There are 5 ways to turn a row about zero (a turn may also mirror it). The second row of each pair is the first, turned, with some noise. The first 35 pairs use one turn. New pairs use 2 turns, one after the other, and a turn may come again.
(in the rows, 128 means zero)
Known pairs, each followed by its turns in order:
[161  90 161 135 169 104]
[ 94  65 124 132 122 100]
Voli

[157 151 169 107 139 149]
[101 159 131  93 151 141]
fev

[133 119 124 135 118 167]
[135 158 108 130 121 133]
bapi

[169 166 155  84  88 122]
[ 92  97  86 108  71 121]
metef

[165 132  81 143 111 110]
[124 163 162 118 135  80]
Voli

[164 139 135 175 171 145]
[159 147 133 146 100  71]
Zined

[ 81 140  93 153 139 112]
[158 129 179 150 133 110]
metef

[137 174 132 157  97 137]
[152 103 116 162  90 131]
metef

[170 103 117 132 127 158]
[148 171 111 124  96 135]
Zined

[136 112 117 166 100 171]
[145 170 102 166 115 145]
bapi

[150 125 119 113 138  92]
[135  88 131 116 135 138]
bapi

[149  88 112 121  91 163]
[ 95 177 104 156 116 138]
metef

[ 87 143 106  85 164 151]
[166 186 143 159 134 128]
fev

[ 87  98 147 164 117 154]
[ 96 162 182 107 137 117]
Zined

[148 164 158 156 125  99]
[ 90 119 166 107 148 146]
Voli

[177 147 123 160 118 131]
[173 129 141 148  93 124]
Zined

[170  86 157 152 129 131]
[174 163 142  92 114 120]
Zined

[ 78 149 109 106 140 151]
[153 171 117 170 134 136]
fev

[138 171 108 135  80 110]
[144  94 151 165 113 170]
Zined

[122 123  85 153 113 123]
[126 102 128 163  97 117]
fev

[ 97 129  87 149 149 117]
[145 123 153 176 114 130]
fev

[173 146 120 143  87 137]
[164 132 142 147  85 161]
Zined

[ 82  89  78 174 161 120]
[163 168 193 151 176 130]
metef

[160 124  89 147 151 133]
[141 144 153 124 119 178]
metef

[143 148 144  96  99 118]
[112  99 111 129 103  97]
bapi

[ 84 140 176 174 165 166]
[132 135 137 142 157 218]
fev

[149 170 100  79 133 168]
[ 90 127  81  91  85 137]
bapi

[ 96 143 114 107  99 118]
[125 131 151 117  89 110]
bapi

[124 134 110  77 151 144]
[161 126 111 105  88 129]
Voli

[ 99  88  76 101 114 177]
[182 160  71 152 119 103]
Voli

[155 106 123 120 128 178]
[131 133  78 100 136 103]
Voli

[ 96 105  87 144  88 110]
[172 138 171 140  97 140]
bapi

[123 107 130 101 111 163]
[131 141  83 126 115 128]
Voli

[135 135 119 101 119 126]
[129 146 116 126 127 103]
fev

[105 153 166 172  92 177]
[149 104  79 199 135 115]
metef

New pairs. What belongs after each?
[117 132 164 130 155 123]
[114 170 125 108 134 130]
Voli Zined

[155 137 166 144  99 120]
[174 156 146 132 134 123]
bapi metef

[ 96 114 137 124 127  96]
[115  96 131 123 127  94]
fev Voli

[108 164  79 112 153 102]
[105 105 150 176 162 135]
fev bapi

[101 164 114 119  98 113]
[157 155 102 117 113  92]
metef metef

[178 135 119  99  86 140]
[ 93 145 106 167  96 153]
Zined metef

[100 177 139 176  95 133]
[134 130 188  72 133 119]
Zined Zined

[107 170 136 155 142  76]
[167 163 109  93 168 129]
Zined metef

[ 94 124 173 163 133 122]
[129  97 140 117 162  81]
Zined bapi

[151 123 145 152 113  91]
[113 103 118 146 154  96]
bapi Voli

[167 132 126  92 110 165]
[111  97  98 149 136 172]
Voli Zined

[125 154 176  97 146 165]
[187 113 144 142  88 136]
metef fev

[158 121 117 154 106 123]
[119  99 133 133 155 108]
Voli Zined

[168  98 135 135 172 102]
[154  86  99 116 123  85]
bapi Voli

[115 124 123  81 153 150]
[158 138 127 167 111 106]
Zined fev

[ 80 137 165 178 128  85]
[141 155 122 120 200 172]
fev metef

[151 125 135 155 150 151]
[109 144 111 159 122 103]
bapi Zined

[174 152  83 118 138 166]
[128 190 152 129 165 114]
Zined Voli

[104 175 116 135 177 118]
[125 159  77 105 166 134]
metef metef

[ 97  86 171 103 150 122]
[157 136  67 117  91 117]
fev Zined

[ 93  77 122 164 138 113]
[ 87 141 179 121 162 121]
metef fev

[153 148 139 155  79 128]
[118 151 174 149 151 101]
fev metef

[173 116  77  79 118 115]
[145 127  91 104  65  97]
bapi fev

[153 137 126 159 124 131]
[159 121 144 126 109 135]
Zined Zined

[ 95 166 129 132 101 153]
[116 127 103 143  82 106]
Voli Zined

[ 91 179 143  90  78 143]
[113 138 180 196 114 116]
fev fev

[112 150 167  79 105 150]
[147 100 122 158 156  79]
bapi fev

[138  91 146 146 128 122]
[146 136 164 128 138 141]
Voli bapi

[ 95  77 146 147 106  97]
[191 109 136 112 116  92]
bapi Zined

[ 91 100  83  82 168 130]
[162  90  92 182 112 152]
Voli bapi

[136  86 173  89  86  95]
[ 92 149 167  64 124 137]
fev metef

[166 134 125 103 137 123]
[135 152 121 113 101 105]
metef bapi

[176  86 168 121 103 123]
[137 136 182 155 135  73]
Voli metef

[134 157 153 127 155  99]
[151 129 127  91 104 106]
metef fev

[167 176 111  97 134 178]
[ 69 141 172 135  83 113]
fev bapi

[101 178 163 163 123 129]
[158 120 151 157 162  83]
Zined bapi

[148 179 114 110 123 155]
[ 77  97 126 116 112 133]
Voli metef

[179  88 115 163 165 170]
[183 126 119  70 151  85]
bapi Voli

[120 175 154 116  82 157]
[128 125 190 159  92 124]
bapi bapi

[ 88 100 157 125 163  89]
[150 101  99  86 146  89]
bapi Zined

[146 105  80 178 172 120]
[ 78  91 145 159 152 177]
Zined bapi

[130 115 178 155  90 147]
[126 149  89  84 166 118]
Zined fev

[129  85  81 118 130  91]
[ 86 127  88  96 110  97]
bapi Voli

[169 136  85  81 168 150]
[166 172  83 125 139 177]
metef fev

[177 162 107 154 157 143]
[123 131 112 158 143 198]
fev Voli

[168 105 159 148 170 164]
[ 98 122 158 150 151 186]
metef metef

[114 119 172 167  96 122]
[ 98  87 159 140 150 146]
bapi fev

[171 145 160 102 128 167]
[174 151 132 113  96 173]
fev Voli

[168 144 175 120 107 176]
[ 95 182 125 172 140 148]
metef Zined

